The first 10 rows are patterns. Each new row is the sum of 3 different patterns, raised or lowered, with some noise. Before adding, each is slid sideways (what falls off one end comes back at the other) and multiplied by a number that may be negative. Names go in the order of the patterns.
In the rows, zero is written as 128.
Known rows, each followed by the names of its patterns:
[111 109 101 152 123 115 135 106 117 104 121 111 126 157  99 112 127 156
 150 131 148 134 124 148 106 131 154 134 136] | q942
[125 114 109 116 127 148 127 117 128 120 148 155  99 115 149 105 155 147
 140 108 153 156 139 142 110 130 145 133 156] | q936
[146 148 103 100 119 134 111  99 154 102 123 112 103 158 154 112 129  98
 155 127 155 108 149 150 100 124 158 156 152] | q715
[148  98 156 148 153 130 108 134 147 122 156 149 151 114 104 148 125 114
 134 128 129 113 117 118 146 156 134 114 146] | q492
[145 118 136 116 136 105 115 131 133 148 143 106 137 154 153 127 155 154
 141 107 116 121 139 100 142 153 157 153 124] | q449
[139 142 104 117 130 107 145 113 103 142 110 136 140 129 125 112 137 149
 123 123 149 105 106 115 111 114 135 124 131] | q966
[118 105 122 134 114 122 129 139 157 150 154 139 120 118 150 146 148 121
 157 117 148 129 147 135 129 119 109 146 128] | q70
[123 144 116 133 108 143 110 134 124 125 148 156 132 143 112 155 121 155
 116 156 151 153 132 139 136 152 152 134 153] | q156
[137 151 124 115 128 127 134 107 139 125 113 123 128 150 108 140 148 119
 134 130 112 134 148 150 113 124 155 117 111] | q566
[113 141 102 110 141 139 102 145  99 112 140 146 153 104 155  99 120 145
 102 153 150 106 156 107 114 119 122 128 132] | q19

New rows, each followed by the names of its patterns:
[100  85 118 126 157 155 145 143 135 146 113 134 160 144 117  88 111  97
 111 136 105 126  84 121  74 108  85 123 150] | q942 q936 q70
[ 83 142  56  88  69 118 103  71 142 100  91 101  92  83 126 122 133 103
  70  72 139  74 127  91 105  90  82  59  85] | q942 q715 q156
[113 136 132 165 129 115 146  90 121 137 135 107 144 128 139 124 148 147
 126 126 118 165 134  83 134  87 163 113 128] | q449 q966 q156
[ 69  97 165  88 117 152  61 104  69  85  84 115 135  97 101 137 102 113
 127 118 119 108  89 100 110 155 145 108 114] | q942 q966 q19
[ 80 121  79 132  98  84 150 115 100 119  76  89  89 122 141 116 108 150
 156 105 108  99 113 136  98  69 112 110 123] | q942 q715 q966
[120 131 116 115 156 159 160 161 110 100 161 188 169 119 162  82 158 165
 110 212 133 110 176 145 114 114 143 143 176] | q936 q492 q19
[105 110 139 111 137 116 147  87 162 129 121 149 130 137  78 116 135 125
 179  72 128 116 170 141 108 111 119 111 137] | q942 q936 q156
[ 83 119 103 123 152 133 121 130 123 113 146 122 123 129  96  80 133 104
 140 124 114  94 156 115  80 152 142 124  97] | q715 q492 q966
[201 153 143 103 117 163 126 145 146 119 144 144 127 152 120 172 172 170
 123 146 174 144 185 140 164 154 191 135 126] | q942 q492 q156
[111 127  70 107 116 143 134 149  64 124 128  93 121 172 142 134  92 118
 104 123 107 148 134 161  95  77 139 137  87] | q492 q449 q19
[120  76  98 102 125 113 120 104 126 105  89 101  69 137 118  97 108 103
 139 147 147 140 123 119 136 130 108 169 100] | q942 q966 q70
[ 78  78  98  98 128 131 101 105 136 103  97  84 115 103 131  94  75  96
 119 117 119 137 100  97 102 105 114  96 115] | q492 q449 q966
[121  82 111 100 105  89 119  84 128  55 111 125 137  90  97  72  89  86
 104 142  91  68 119 128  68 129  73 100 119] | q936 q715 q70
[154 175 102 109 181 147 194 120 161 139 171 140 165 189 161 129  97 105
 126 100 172 198 176 161 176 203 100 171 149] | q715 q449 q966
[133 103 159 175 125 185 184 127 174 128 159 190 136 159 122 156 154 129
 104 196  96 148 131 128 170 178 115 179 116] | q492 q156 q19
[ 60 136  73 132 112  89  95 136 115 163 104 147 113 115  94 100 151 111
  72  82  83  88  90 132 128 126 112  97 152] | q715 q70 q156
[137 121 134 118 125 138 157 145 104 134 151 118 164 148 128 120 129 123
 149 193 114 128 182 129 178 167 146 147 149] | q936 q966 q70
[155 177 158 169 174 159 122 191 148 190 157 171 157 147 171 178 167 189
 172 147 138 136 138 168 125 146 157 119 143] | q715 q492 q566
[115 114 134  83  79 124  82 133 150 123  99 119 120 118 107 156 158  97
  94 143  97 138 158 129 103  75 133  95 128] | q492 q566 q19
[139 131 155 125 121 115 139 144 170 153 123 121 160 126 135 170 120 135
 126 150 108 127 182 146 118 126 182 152  96] | q715 q70 q566
[143  99 117  78 159  59  99 177 149 127  81 116  81  93 155 115 165 142
 118 190  66 145 134 122 158  90  72 148  97] | q715 q966 q19
[145 186 132 160 143 104 191  99 100 113 126 112 126 126 160 165 165 140
 162 129 147  90 125 148 127 191 164 141 124] | q449 q156 q19
[105 126 136  69  95  80 155 117 120 112 112  62 131  81  94 146  91  82
  65 105  47 114  88  99 125 110  73 100  77] | q942 q936 q156
[129 120 168 128 143  94 186 158 137 161 135 161 183 116 205 134 153 117
 120 150 180 136 140 162 120 167 146 127 201] | q492 q70 q19
[149 111 208  93 144 131 175 192 193 199 156 140 208 150 188 165 200 188
 161 131 110 164 144 154 178 163 117 130 121] | q942 q70 q156
[ 59  83  80 115 134 133 103 145 127 119  88 122  93 133 119  58  66 106
  84 103  63 125 101 142  68 127 129  85  60] | q715 q449 q566
[151 140  91 118 119 119 133  83 112 149 126 143 113 118  73 109  74 107
 144 124  99 120  89 134 117 133 148 126 120] | q715 q449 q566
[174 119 178 112 150 158 174 143 107 203 119 118 154 192 170 159 134 187
 159 157 110 161 153 144 130 164 143  96 192] | q942 q492 q19
[159 181 155 115 195 114 155 156 109 139 164 106 194 126 148  95 196 182
 128 148 146 142 161 140 174 159 133 124 109] | q936 q492 q156
[ 84 161 135  78 111  85  98 122 136 152 111  98  89 139  87 130 111  93
 140  54  74  95 108 172  63  88  97 136 102] | q942 q715 q492
[139 145 162 189 173 163 138 114 115 133 117 133 132 162  98 117 144 135
 172 188 130 130  87 175 143 192 130 182 139] | q715 q492 q70
[184  97 144 147 117 190 150 151 111 167 183 140 137 153 116 161 140 162
 148 140  94 151 132 136 112 124 173 101 177] | q936 q492 q19
[ 64  99 109  86 118  64  42  89  54 112 106 119  63 105 118  82 127  95
 105 127 123  85  76 125 121 107  61  52  65] | q942 q966 q70
[147 122 151 111 109  86 113 105 113  96  97 138 115 133 128 139 105 113
  83 160  97 127  87 150 175 104  88 173 151] | q715 q449 q966
[144 132 102 131 161 127 133 113 147  91 163 129 155 142 128  92 124 143
 175 121 107 166  97 127 136 117  84 134  83] | q936 q156 q566
[ 92  99 122  80 102  93  72  52 109 107  73 101  69  98  78  93  82 106
 110  74  88  99  94 123 103 123  91 103  91] | q942 q156 q566
[104 118  51 107 102  82 125  96  97 100  65  96 152 136 111  83  95 120
  92 131 134 119  93  99 118 109 110 121 101] | q936 q492 q966
[ 97  61  79 105  92 111 114 102  57  99  75  70 101  89 117  68 127  87
  85 133  82 134 124 119 142  89  89  90  88] | q449 q70 q19
[ 57  95 119 135 136 118 144  70  47 101 112  83  91 110  44 103 107  65
 129 116  81  90  72 112  92 120  72 132 135] | q936 q715 q566
[111  94 102 121  95 125 108  97 127 131 103 105  87 123 109 106 141  54
  95  57  97 143  98  95 114  62 118  61 121] | q492 q70 q19
[134 139  86 164  74 118 118  81 137 134  80 118  57 145 106 150  64 115
 105 101 120 114 113 131 112 131 111  86 104] | q936 q715 q156
[124 142 171 130  96 149 128 144 109 107 172 168 100 149 114 186 167 177
 103 174 172  83 144 194 192 163 156 154 134] | q715 q492 q966
[125 106 130 142 135  99 114 143 135 115 134 162 155 160 162 138 167 115
 108 116 128 119 113 154 137 142 140 150 102] | q942 q449 q70
[151 159 102 139 133  94 149 157 179 112 106  85 148 102  96 174 140 110
 137  85 143 107 144 125 121 116 109 175 107] | q715 q449 q19
[133 150 150 152  96 163 186 132 137 167 191 183 123 136 131 162 136 125
 176 204 168 132 149 127 129 152 144 124 129] | q942 q449 q566
[107 150 142 109 153 103 127 145 147 143 101 177  98  98 145 111 156 110
  91 147 150  82 106 163 134 110  92 136 102] | q715 q492 q19
[138  97 141 112  91 114 125 149 127 164  88 104 161 185 157 100 186  91
 108 129  70 123 134  96 170 128 110  90 102] | q966 q70 q19
[159 193 121 181 167 129 174 119 147 187 139 154 129 137 143 150 127 169
 127 136 138 125 149 154 125 187 124 116 121] | q942 q492 q19
[102 109 162 102 134 138 154 153  89 158 140 142 145 139 115 123 130 107
 178 151  87  62 100 144  71 146 126 106 154] | q492 q70 q19
[112 120 147 113 100 179 116  76  99 104 122  81 156 119 110  94 137 157
 121 115 103 113 134 130 131 118 127  76 125] | q936 q449 q566
[ 55 122 123 115  93 116 123 133  78 121 141  72 114 130  77 146  94 116
  93  75 136  70 144 144  85 114  88  81 114] | q966 q566 q19
[142 201 180 137 196 136 135 157 127 186 144 163 150 172 139 146 159 190
 165 130 137 192 127 192 156 175 132 124 192] | q715 q566 q19
[176 139 128 159 127 135 190 112 148 165 123 157 167 144 129 136 177 150
 126 118 177 150 171 165 147 114 100 137 109] | q936 q449 q19
[123  58  62 115  82  76  83  56  63  76 125  98 124  92  98  98  80 107
 126 122  90  91  80 141 115 119  92 100  88] | q715 q966 q70
[157 113  77 130  84 123  95 106 146 142 139 110 112 126 116  94 152 114
  99 118 112 131 118  88 113 165 128 124 162] | q449 q966 q566
[ 63  78 112  85 106  91  80  65  84  86  70  89 120 104  81  74 150  99
  79 106  76  84  81 103 100 107 109 139  93] | q942 q449 q566
[127 188 125 146 146 194 165 174 169 154 139 126 183 169 149 133 183 153
 163 161 200 154 178 140 134 175 180 170 107] | q70 q156 q566
[144 125 119  92 174 150 134 123 141 109 114 140 157 166 150 125 209 153
  99 135 116 140 136 165 133 119 140 146 182] | q936 q449 q70
[167 156 116 140 203 176 206 130 172 144 127 137 189 153 151 168 163 159
 159 109 155 171 133 187 164 175 136 129 180] | q936 q715 q449
[176 121 166 156 141 191  90 123 176 129 182 131 112 104 182 140 152 173
 117 143 140 131 146 134 148  87 135 148 179] | q942 q936 q966
[152  69 149 162 140 150 112 121 118 119 135 127  80 106 139  98 164 153
 101 123 128 149 105 156 138 107 134 101  96] | q449 q966 q19
[118 150 135 169 155 145 121 169 131 123 123 122 151 100 169 121 161 154
 174 117 155 118 137 172 140  88 115 130 157] | q942 q70 q156
[160 144 142 126 148 124 172 171 119 141 145 130 156 152 135 132 154 149
 107 164 134 145 137 153 140 135 136 134 163] | q492 q966 q70
[123 114 131 104  80  86 102 138  98 120  79 126  84 157 115  84  87  67
 123 103 113  93  60 128  80  85 121 101 119] | q936 q449 q19
[116 108 119 100 133 152  99  94  95 122 107 121  84 101 118 115 110 117
 169 124 111 145 174 135 101 109 118 138 102] | q492 q449 q70
[114 132  83 164 101 133 126 127 146 109 174 153 149 137 103 137 156 126
 130  99  97  95 119 147 148  86 129 118 138] | q936 q70 q19
[146 118 115 155 127 123 153 160 103 165 144 120 162 178 157 127 142  92
  98 184 123 146 174  92 162 123 106 134 122] | q942 q966 q19
[ 65 117 126 100  72  91 137 118 142 102 119  70  96  85 119 114  75  99
 120 142 140  95 110 127 142  81 122 122 100] | q936 q449 q70
